The same things were measured in two ways. Each way mixes the same 9 hidden numbers, adds some noise and spreads widely along 7 directions of its own, which tell nothing about the thing.
In the rows, zero is written as 128.
Some things both ways: the first way, then the second way.
[106 140 101 131 110 115 164 177 159 161 107  96 214  85 142 114 126 121
 170 146 101 154  85  98 125 116 155]
[ 98  99 191  87  75 149 109 143 105  60  76 112 141 119  59 127 148  87
  91 160 153  88  89]

[154 120  82 123 113 114 134 134 136 114 117 126 154 102 120 113 124  92
 142 145 128 151 107 139 105 117 164]
[159 126  98 150  73  97  94 118  81 199 149 192  99 121  72 139 143 135
 131 135 191 137 135]

[165 170  84 168 156 114 157 133 169 156 123 150 147 117 128 148 120  62
 145 144 138 169 108 117 143 176 173]
[185 148  77 130  99  92 107  76  96 162 196 162  92 129 105 117  86 127
 118 133 154 129 116]

[175 100  93 125 166 102 106 126 145 104 107 103  83 141  87  54 161 159
 123  99 123 119 130 144 112 125 140]
[149 124 106 107 134 164 161 148 109  96 137  84  93 108 187 159 108 118
 115 129 118  35 151]

[147 166  81 124 126 100 160 151 171  75  78  70 101 167  94  77 143 167
 136 169 117 136  97 121  84 103 154]
[146 118 104 117 112 113 138 146 178 126 178 104 132  72 136 137 168 113
 142  91 119 145 161]

[103 112 103  92 119 127 207 156 172 165 127  70 183 130 130  90 147 158
 140 185 108 127  88 121  99  89 179]
[152 140 144 122  91 119 168 131 116 129  90  98 122  98 177 153 115 129
  91 148 101  42 160]

[ 93 115 116 136 107 112 155 136 109 154 180 115 171 107 166 126 121  84
 140 147 161 116 135 169 150 155 110]
[176 118  79 121  81 131 107  97 112 156 135 153 127 117  81  95 147  88
 116 156 154 124 109]

[135 125 122 113 208 132 182  67 164 133 128  71  77 185 112 131 166 216
 167 191 143  67 138 134 115 142 193]
[148 117 108 123 123 106 151  91  54 118 101 121 124 186 135 110 116 108
 112 167 150  88 124]

[ 92 133 100 111 132 127 226  53 129 195 187  88 176 150 143 116 128 129
 189 212 138 139  90 154 101 105 204]
[113 108 176 131  67  81 147 133 154  71 122 123 134  93 164 152 133 153
  89 126  78  81 177]

[187 146 110 128 153 163  73 121  44  86 127 133 124 134 139 111 135 146
 136 148 129 112 185 165 158 135 136]
[110 150 161 135 159  83 152 112 123 119 164 130  95 164 174 153  73 178
 156 105 122 137 157]

[144 153  99 162 143 102 122 126 124 134 120 121 139 131 131 101 129 110
 144 118 132 159 115 128 143 130 143]
[125 118 173 105  91 153  99 126 145  54 154 122 126 110  38 126 155  95
 105 131 143 130  87]

[143 161 118 117  93 137  91 172  72  93 126 114 132 139 134  85 132 132
 103 163 144 124 147 170 147 113  96]
[120 117 148 100  99 119 157 108 108  74 146  68 111 138 133 119 116 105
  94 154 103  55 129]

[148 117 112 117 119 116 140 138 101  79 132 104 108 157 109  81 135 127
 108 151 137 113 167 163 119 133 122]
[122 139 161 121 110 130 143 116  78 140  69 139  73 136 114 158  82 150
 106 146 139  82 111]

[194 156  93 139 126 120 146 142 143  65  73 102  85 199  98  95 140 142
 109 157 104 178 143 109 107 112 173]
[147 104 159 121 109 130 176  66 149  91 126 121 129 153 197 152 115 137
 116 123  94 100 131]

[117 142 133 113 133 111 151 113 165 127 148  98  99 157  99 102 139 152
 176 164 137 124 133 129  99 143 134]
[165  99 116 162 131 128 188 113 193 119  78  76 158 126 157 135 210  95
 122  97  60 165 144]

[110 189 109 145  63  94 159 188 164 118 126  80 125 153 150 113 124 123
 114 223 115 185  94  88  95 113 147]
[156 122 167 152 102 140 146 104 148 104  71 141 124 132  66 139 189 117
 104 138 112 149 111]

[174  79 102 127 144 152 136 124 118 150 119 122 155 130 148 123 148 133
 138 117 114 147 156 130 160 124 173]
[153 129 161 129  98 130 115 118 163  65 135 140 157 132 143 110 137 104
 112 184 101  95 150]

[107 106 142  89  81 116 115 187  95  54 131 110 156 115 109  79 111 107
 129 136 124 113 175 143  99 121  88]
[141  87 103 174 111 140 118  91 108 165  50 161 134 171  66 111 160 103
 131 114 146 196  73]

[168 154  96 152 134 127 115 129 126 102 117 129 115 136 135 136 135 105
 130 163 137 143 128 135 133 151 153]
[111  88 183 119  86 143 113 108 159  55 128 119 120 127 120 120 108 102
 114 142 111 121 113]

[172 145  87 142 123  92 139 139 144  58  52  86 100 185  75  56 148 153
 121 113 114 158 112 131 109  93 142]
[144 116 156  75  77 139 149 115 145 139 164 116 118  80 105 168 174 116
 126 102 165 111 122]

[ 91  64 136 134 102  99 170 111 134 140 154 121 178 119 112 110 136  73
 169  89 142 119 139 170 149 170  99]
[196  89  81 166 110 147 192  57 107 164  86 100 160 179 191  94 152  82
 128 147 121 108 141]

[126  86 126 107 153 136 121 139 104 134 137  83 134 131 160 101 152 185
 119 156 127  97 151 130 132  93 158]
[170 150 131 118 100 155 123 135 100 138  96 151 133 108  56 136 178 106
 107 157 170 100 112]

[128 142  96 121 114 110 182 131 155 142 144  93 124 142 115 100 141 126
 134 186 142 122 113 158 117 148 143]
[159 152 123 134 104  99 146 138 131 174 112 128  83  78 108 138 131 136
 122 133 128 123 166]

[173 131 113 136 133 114 106 149 138  62  65 134 133 116  82 119 129 106
 150 104 118 130 142 126 128 149 132]
[154 109 122 118  88 132 155 116 152 171 133 101 147  79  90 130 184  99
 138  74 158 170 123]

[107 136 137 116  96 114 121 173 124  41 119  70  97 178 134  94 151 163
  98 192 126 103 136 134 100 116 107]
[165 174 115  99  94 105 128 166 103 153 117 113 105  57  93 160 139 120
  88 141 139  69 140]

[106 122 102 175 158 103 129  89 131 191 181 133 164  56 178 178 127  90
 206 131 164 112 122 142 164 201 141]
[119  91 109  80 108 129 102 125  97  92 149 157 110 138 127 121 122 110
 139 160 173  95 128]

[175  99  80 136 127 102 139 141 141  92  91 100 106 158 106  70 148 134
 104 106 122 153 132 139 122 110 149]
[143 173 171 134 117 130  92 159 161 115 159 158  89  94  92 159 116 143
 128 148 126 115 143]

[177 150 101 124 147 136 138 132 146 149 102 131 129 146 109 114 137 128
 132 143 132 152 125 132 139 121 170]
[137 130 150 124  86  90 109  89 121  71 184 119 105 158 104 109 110 108
  94 179 102  91 123]

Other things, the second way, with their names:
j428: [158 121  69  98 109 101 123 106 118 173 145 145 141 144 130 140 183 106
 131 140 145 121 114]
j306: [100 119 174  99  79 132  90 154 114  81  77 138 106  92  39 135 128 112
  87 150 139 108  90]
j218: [143 145 178 129  90 136 125 134 136 132  78 109  93 116  95 162 135 107
  91 167 101  86 108]
j308: [194 171  91 141 121 132 136 139 120 152 100 118 142 101  90 121 166  97
 103 149 126 109 130]
j997: [131 156 162 131 113 116 141 159 156  90 115 101 135  83  99 127 145 127
 106 129  99 113 155]
j300: [132 110  99 136 106 144 105 127 108 143 105 163 114 130  95 126 140 120
 128 136 149 122 110]
j673: [154 165 118 179 147  80 126 125 146 141 156 129 121 157 121 120 137 135
 140 140  97 157 158]
j412: [144 195 162 151 144  98 162 141 118 124 134  88  87 119 159 168  67 164
 104 121  83  75 154]
j781: [145 125 170 142  79 134 144 120 125 171  74 153 111 101  48 142 183 130
 126 126 166 154 130]
j319: [137 149 149 129 108  76 139 114 140 160 165 145  90 130 152 157 123 158
 139 139 121 118 169]
j645: [129 101 160 123  80 173 124 121 102  88  75 120  97 122  81 128 123  99
  89 162 133  74  97]
j278: [149  82  56 154 149 141 124 107 132  79 181 103 129 181 177  67 121  80
 155 156 108 121 154]
j177: [132 156 149 108  94  96 116 164 182  93 156 104 144  71  75 146 195 115
  97 126  90 118 138]
j92: [142 156 157 172 112  98 147 111  83 105 109 112 112 166  97 128 115 136
  87 151 106  90 131]
j543: [ 91 135 125  89 133 140  92 181  85  53 134 121 109 140  62 139 156 113
 106 165 144  58 102]
j829: [146 111 138 118  94  98  81 109 156 173 146 211  91 100  64 148 139 135
 162 108 187 226 115]
j929: [116 108 114 113 100 107 100 154 156  60 176 115 114  85  88 113 146 110
 115 123 112 127 140]
j627: [145 120  96 147  99 114  99 103 104 115 216 151 106 146 144 105  78 128
 133 142 144  96 148]
j454: [143 107 210 173 110 156 149  60 172  41 144 129 126 165 156 125  77 136
 120 117  86 143 119]
j845: [141 155 138 122 127  98 120 144 130  60 166 112 101 120 123 122 109 126
 106 166 100  82 158]
j599: [170 151 111 129  99  88 117  84 122 171 150 172  88 123  97 150 114 144
 114 124 133 148 108]
j163: [ 73 109 194  86 142 113 151 161 125  61  93  90 120 144 180 173 115 137
 133 129 118  85 143]
j801: [171 103 113 119  79 110 121  81 161 119 134 156 170 117  94 108 186  95
 114 127 130 170 112]
j575: [154 126  83 152 119  96 106 122 103 171 127 161 132 150  83 116 163 114
 142 132 164 169 126]
j100: [131  92 138 124  93 161 125 121 157 107  94 107 152 120  89 110 178  76
 119 134 120 137  99]
j886: [146  67 133 114  76 136 168  82 125 120 123  58 123 126 153  98 122  67
 118 133 129 107 132]
j376: [171 141  74 147 103 122  95 118  68 162 120 181 110 121  41 102 125 119
 116 140 186 141 108]
j906: [168 137 137 116  84 143 107 121 166 154 134 174 111  71  78 153 160 125
 125 123 148 149 118]
j256: [115 125 138 151 143 108 119 103 117 156 160 176  77 173  71 127 134 157
 178 113 176 199 126]
j847: [130 121 167  86  75 112 141  87 118  83 143 123 126 114 143 123  85 125
  97 146 127  76 126]
j95: [129 126 159 170 150 112 138 144 138 137  86 140  98 171 134 167 159 141
 153 139 117 153 154]
j115: [172 154  99 149 130 128 171 116 126 165 108 112 131 108 137 145 140 135
 118  94 114 125 135]
j632: [142 149 153 144 118  95 140 111 124  99 135  99 132 130  79 116 122 118
 108 112 119 155 118]
j640: [126 124 206 111 116 153 150 125 178  90 154 136  93 102 155 184 125 155
 146 109 128 117 152]
j261: [140 115 149  80 102 156 135 103 121 128  77 146  95 117  84 166 148 114
 109 135 152 117  74]
j316: [149 140 171 187 110 125 147 144 114  84  79  98 157 149  83 115 176 106
  95 157 108 107 152]
j392: [150  98 132  76  74 128 125  71 116 154 122 171  97 106 111 140 105 121
 127 124 178 139  93]
j531: [155  96  91 114 108 141 175  97 107 138 104 111 118 124 143 110 153 108
 126 135 138  98 144]
j296: [132 161 119 122 111  93 101 181 145 100 177  87 114  72  89 120 129 107
 108 136 107 104 154]
j264: [185 165  95 134 129  92 136 114 105 169 191 148  86 128 157 129 103 141
 148 156 154 103 185]
j57: [153 158 141 124 106 127 107 142 138 113 141 159 123  92  57 148 161 131
 112 124 146 134 118]
j924: [172 109 109 126  85 142 139  69 122  75 163  80 119 131 158  99  67  82
  80 145  89  67 105]
j639: [146  67 108 105  85 154 156  77 108 112  65 113 130 140 171 128 115  90
  94 138 113  82  91]
j36: [144 142  93 109 132  69 145 109 112 168 192 117 101 140 159 125 116 134
 153 130 142 122 164]
j59: [149 129 134 135 100 129 145 128 136 129 121 123 110  89 128 151 126 135
 111 107 118 109 140]
j701: [155 137 169 149 100 148 156 123 110 131  57  90 131 136 136 145 121 102
  94 155 110  76 122]
j44: [125 101 130 112 139 141 136  87 109  79 127 136  96 172 187 124  52 129
 133 146 121  95 115]
j372: [163 139 122  89 108 134 137 100 115 143 156 144  79 104 140 157  95 133
 124 133 154  91 124]
j478: [ 88  95 171  80  81 130 113 118 142  55 151 109 101 126 139 133  99 112
 103 161 102  65 114]
j716: [128  96 183  70  83 132 133 102 139  81  94 131  96 106 123 149 113 110
 103 153 131 103 109]
j463: [142 121 172 110  91 113 133  61 102 123 120 163  87 164  85 149 121 136
 109 150 149 128  90]
j530: [146 161 150 154 137 101 177 113 106 152 104 104 114 165 159 157 127 147
 120 135 105  94 150]
j745: [135  81 142 144  93 137 119  86 150 120 152 152 111 148 118 113 133 113
 152 132 143 161 129]
j24: [138 132 151 156  93 112 104 165  93 100 107 116 105 106  37 108 139 100
 104 158 156 122 146]
j464: [105 121 151 133 141 144 153 155 134  58  60  87 142 135 142 134 137 121
 102 135  76  86 128]
j559: [157  97 101 153 106 102 155 134 168 158 108 114 156 108 175 130 185 109
 144 112 108 150 180]
j874: [110  80 161  87  71 150 106 102 139  84 124 161 109 117  79 111 143 108
 123 161 152 118 109]
j607: [153 100 132  94  90 140 163  95 111 104 103  85 120 116 138 132 127  90
  93 134 123  81 110]
j320: [153  62 183  76  36 156 125  82 167  88  72 166 131  68 116 134 135  94
 100 141 148 133 108]
j914: [139 105 156 128  92 156  99 109 113  77  88 127 134 158  50 106 152  70
  97 176 138 120  76]
j227: [110 109 129 175 116  89  85 124 165  83 166 137 124 148  90  97 123 121
 135 120  93 190 127]
j676: [154  83 175  77  51 170 111  86 206  83 166 146 164  82 135 137 158  86
 123 130 135 129 107]
j73: [126 149 145 171 131 100  92 156 155 116 141 146 121 137  77 145 156 135
 133 121 113 171 129]
j172: [144  74 118  87  35 181  96 103 130  95 158 133 136  73  79  98 135  72
 101 136 167  90  95]
j241: [122  97 107 125 122 127 109 135 155  33 192  97 138 137 156  82 122  90
 129 158  93  95 158]
j102: [114 101 162  99  91 167  85 167 143  59  74 162 105  87 101 166 134 118
  97 156 123  83 106]
j268: [113 106 148 158 122 134 154 109 111 117 136 120 140 201 113 114 194 119
 151 153 139 114 147]
j436: [133  93 133 162 106 141 100 112 106 102  73 161 138 171  57 103 163  97
 119 155 145 158  95]
j495: [108 127 192 117  69 136 150 126  94 120  85 103 135 123 109 159 134 126
  88 134 134  58 112]
j282: [119 110 157 101 110 157 145 142 102  53  46  85 114 124  86 135 143  92
  76 158 110  68  94]
j661: [159 136 128 144 124 131 132 111 130 108 152 156 107 153 170 174 129 149
 119 139 109  82 140]
j425: [172 108 115 150  77 133 148  76  91 131  97 158 116 136 108 134 138 126
  91 132 137 103 111]
j63: [148 107 139  96  68 147 131 129 138  69 131  58 139  76 116 121 118  67
  71 133 104  67 105]
j726: [146 178  98 125 123 121  92 136  70 119 106 153 120 141   4 114 150 116
  87 162 148 110  70]
j429: [150 184 121 144 118  67 121 176 163  97 156  80 116  70 100 119 133 121
  89 143  60 105 173]
j307: [220 108  54 139  75 153 120 106 179 118 139 136 157  52 150 108 143  79
  93 119  94 119 134]
j514: [122  95 114 127 105  93 115 111 127 102 191 116 129 152 166 100 108 110
 146 145 130 114 161]
j310: [121 135 141  75  75 127 121 148  85  96 135 122 103  64  59 145 124 126
  82 120 167  68 110]
j959: [174 102  94  99 114 122 170  93 132 123 141 100 136 135 200 138 151  97
 125 137 118  88 148]
j975: [119 128 158 119 107 101 109 106  99  43 143 140  97 159 115 113  74 131
  94 180 109  80 124]
j937: [154 145 143 115  97 130 145 111 114 177 102 146  96 107  57 156 173 131
 120 124 164 135 110]
j164: [190 135  81  93  79 107 130 116 113 157 129 150 124  70 102 128 159 107
 102 143 156 102 138]
j303: [ 92  86 149 119  70  85  76 118 124 151 167 198  91 138  80 153 146 148
 153 122 176 165 123]
j487: [164 113 122 100  72 123 121  78 153 128 169 135 128 108 106 115 144  97
 115 139 132 129 110]
j569: [161  90 148 127  72 168 194  35 127 157 106 111 133 158 159 123 148 108
 118 138 123  88 114]
j453: [108  81 128  68  75 103  97 129 146  85 121 141 153 109  75 123 197  88
 112 142 142 140 100]
j916: [165 131 135 156 125 159 169  98 108 114  88  81 151 166 119  96 145  87
 111 154 115  99 119]
j104: [140 138 118 131  95 125 104 138 106  98 117 129 133 112  15 107 176  99
  91 140 141 127  97]
j796: [130  73 166 143  78 181 129  93 183 101 105 114 169 141 131 118 168  79
 127 130 106 137 100]
j228: [ 82  88 172 109  77  91  86 121 120  70 114 141  94 142 108 134  93 120
 100 160 112 110 106]
j165: [153  80 139 140 104 148 145  80 182  95 144 148  99 144 169 152 152 125
 133 130  91 130 136]
j767: [120 169 135 115 141  73 149 147  80 142 130 101 110 127 141 132  83 147
 130 131 143  95 162]
j388: [130 170 177 132 143 122 137 109 118  91 168 123  88 172 148 139  73 152
 128 167 107  75 140]

Some of these things the first way, each followed by its name:
[143 116  97 131 174 104 181 137 188 170  88  89 135 120 124 128 146 164
 139 138 131 119 108 104 132 116 195]
j388
[139 186  60 161  92 101 178 137 141 165 155 108 143 120 148 115 121  87
 148 187 148 169 101 156 136 161 139]
j531
[111 104 138 162 123  85 199 112 177  89 115  95 124 179 102 133 154 101
 147 149 105 139 125 107 116 181 154]
j320
[114 123 120 111 126 131 141 111 102 148 158 114 167 132 102  64 154 120
 150 130 146  92 109 208 153 142  96]
j886
[103 134 139 159 138  98 131 132 158 166 154 121 145  87 157 174 136 100
 169 156 147 121 121 111 148 186 138]
j845
[130 117 116 126 123  95 139 111 138  51 111  90  85 176 101  95 136 144
 148 135 142 122 144 143  91 121 125]
j73
[124  98 142 110 149 125 135 113 107 134 148 115 148 149  91  56 152 133
 148  97 126 107 149 169 143 136 107]
j607
[145 118 126 152 127 100 150 133 153 107 108 119 126 158  83  88 147 105
 148  97 110 148 144 132 139 173 116]
j716
[110 116 139 123 144 132 122 132 113 131 149 100 126 124 166 152 147 152
 127 179 158  79 147 145 151 143 136]
j916
[ 83 107 124 140  81  98 154  87 123  93 172 107 136 135 130 133 131  88
 191 150 157 115 131 175 118 177  95]
j559
[119  89 117 127 164 109 180 115 165 215 142 143 217  76  94  96 129  74
 192  64 120 144 111 133 147 155 152]
j412
[128 125 128 160 172 118 147  61  92 139 169 120 119 169 152 132 145 115
 128 166 146 124 131 150 145 144 176]
j454
[125 150  92 163 108 104 140 138 129 122 152 105 120 135 174 138 127  99
 120 184 150 153 117 131 128 143 145]
j906
[ 70  99 148 121 111 112 133 124  99 185 178 127 211  74 152 119 109  88
 194  99 153 129 144 152 154 134 102]
j177
[112  91 149 108 148 119 132 119 136 125 137 110 131 113 121 138 135 143
 164 138 153  83 160 140 131 146 133]
j673
[155  92 150 128 199  92 136 107 204 131 100 124  86 122  66 138 149 142
 181  93 130 100 162  99 120 188 155]
j282
[142 190  70 145 124 117 149 114 116 168 164 122 148 121 138  88 118 102
 163 169 147 164 102 161 128 137 144]
j929
[129 112 120 127 116 119 125 124 109  85 110 117 151 116 140 151 124 109
 145 151 144 118 138 136 124 117 154]
j495
[ 87 117 156 126 109  89 121 177 202  86 114  90  95 119 135 172 145 134
 124 186 151  93 114  97  95 150 126]
j218
[128 162  98 125 152 154 189 114 100 152 149  82 156 174 169 121 143 163
 126 222 134 118 119 146 142 107 188]
j847
[149 104 108 115 150 118 110 119 122 118 136  95 100 144 142  92 145 167
 120 155 130 134 134 122  98  84 171]
j661
[137 129 114 142 108  93 147 137 173  95  91 111 118 120 112 159 129 106
 155 151 141 135 124 117 119 154 148]
j319
[109 123 116 104  94 133 129 191 109 141 137  94 188 120 145  55 135 138
 117 138 112 140 119 140 130  85 108]
j914
[113 106 121 141 143  74 163 134 201 146 119 111 126  95 110 151 135  99
 149 138 143 117 104 109 110 165 160]
j645
[158 135 129 141 130 112 104 190 140  96  96 139 125  96 135 160 102  96
 133 121 136 147 188  88 139 159 135]
j726
[125 145 115 155 153 106 143 104 154 114 138 112 115 127 133 152 138 116
 172 166 137 114 122 122 120 181 154]
j829
[113  88 135 131  82  74 111 159 168  82 106 109 131  99  88 100 138 108
 171  93 117 139 131 117 102 155  91]
j95
[123  99 126 126 182 103 166 124 178 163 108  99 150 107 121 129 136 152
 168 127 115 122 123  83 113 121 196]
j57
[ 84 134 136 164 144  95 163 121 148 159 160 123 171  89 155 174 124  77
 174 155 145 112 121 121 150 200 139]
j392
[ 77  93 160 134 102  74 140 160 157  93 123 108 152  85 121 153 116  95
 177 119 131 110 161 100 112 178 105]
j464
[115 173  80 177 130  69 171 116 204 112 130  82  71 138 143 164 140 122
 157 195 174 116  85 132 107 189 141]
j278
[ 99 147 124 145  85  87 172 165 147 107 133 113 158 142 116  96 112  70
 135 138 129 166 125 126 115 144 110]
j599
[ 98 108 152  99 100 121 143 177  91 106 134  87 169 140 125  66 135 146
 110 153 108 114 154 136 125 100 113]
j975
[130  87 119 116 160 131  94 105  83 148 185 140 138  64 166 156 118 108
 158 143 174  84 176 165 141 156 142]
j300
[ 97  24 173  71 141 153 105 161  76 168 192 140 224  73 137  67 137  98
 123  86 106  98 172 145 142 116 118]
j307
[121  86 128  62 122 162 124 165  63 147 173 113 202 115 119  19 129 138
 123 119 110 113 164 176 129  84 107]
j639
[126  88 112 178 126  64 136 101 172 109 150 131 106 109 125 146 128  60
 175  95 142 155 137 116 115 199 129]
j102
[153 120 116 123 136 124 115 124 125  55 108 108  94 149 112 123 136 143
 150 146 137 106 164 140 111 143 133]
j575
[126 128 114 116 130 157 126 125  65 180 181 122 185 100 175 116 128 126
 148 168 142 117 153 166 164 129 141]
j997
[156 145 133 134 132 118  76 176 128  85 116 118  88 127 135 122 133 140
 115 150 127 126 166 105 126 148 123]
j261
[150 160 107 124 162 123 142 154 186 120  80 100 122 108 114 161 140 163
 165 174 133  95 119 107 125 153 170]
j36
[145 141 132 142 134 133  79 148 135 103 123 121 111 120 151 149 147 138
 145 164 130 121 138 112 136 158 131]
j959
[ 78 115 131 114 142  90 189 121 174 161 140 110 189  82 103 131 111  97
 200 134 142 109 109 124 105 148 149]
j227
[132 122 114 126  85 125  96 160  86  71 132 119 134 130 142  97 115 111
 145 115 145 138 174 158 137 126  79]
j428
[129 147 112 131 154 109 139 178 170 137 108  86 131 114 143 124 146 157
 114 182 118 116 102  92 116 125 170]
j372
[123  66 134 144 176 120 135  73 105 112 131 105 127 158 144 133 154 144
 142 107 145  95 152 146 151 127 157]
j676
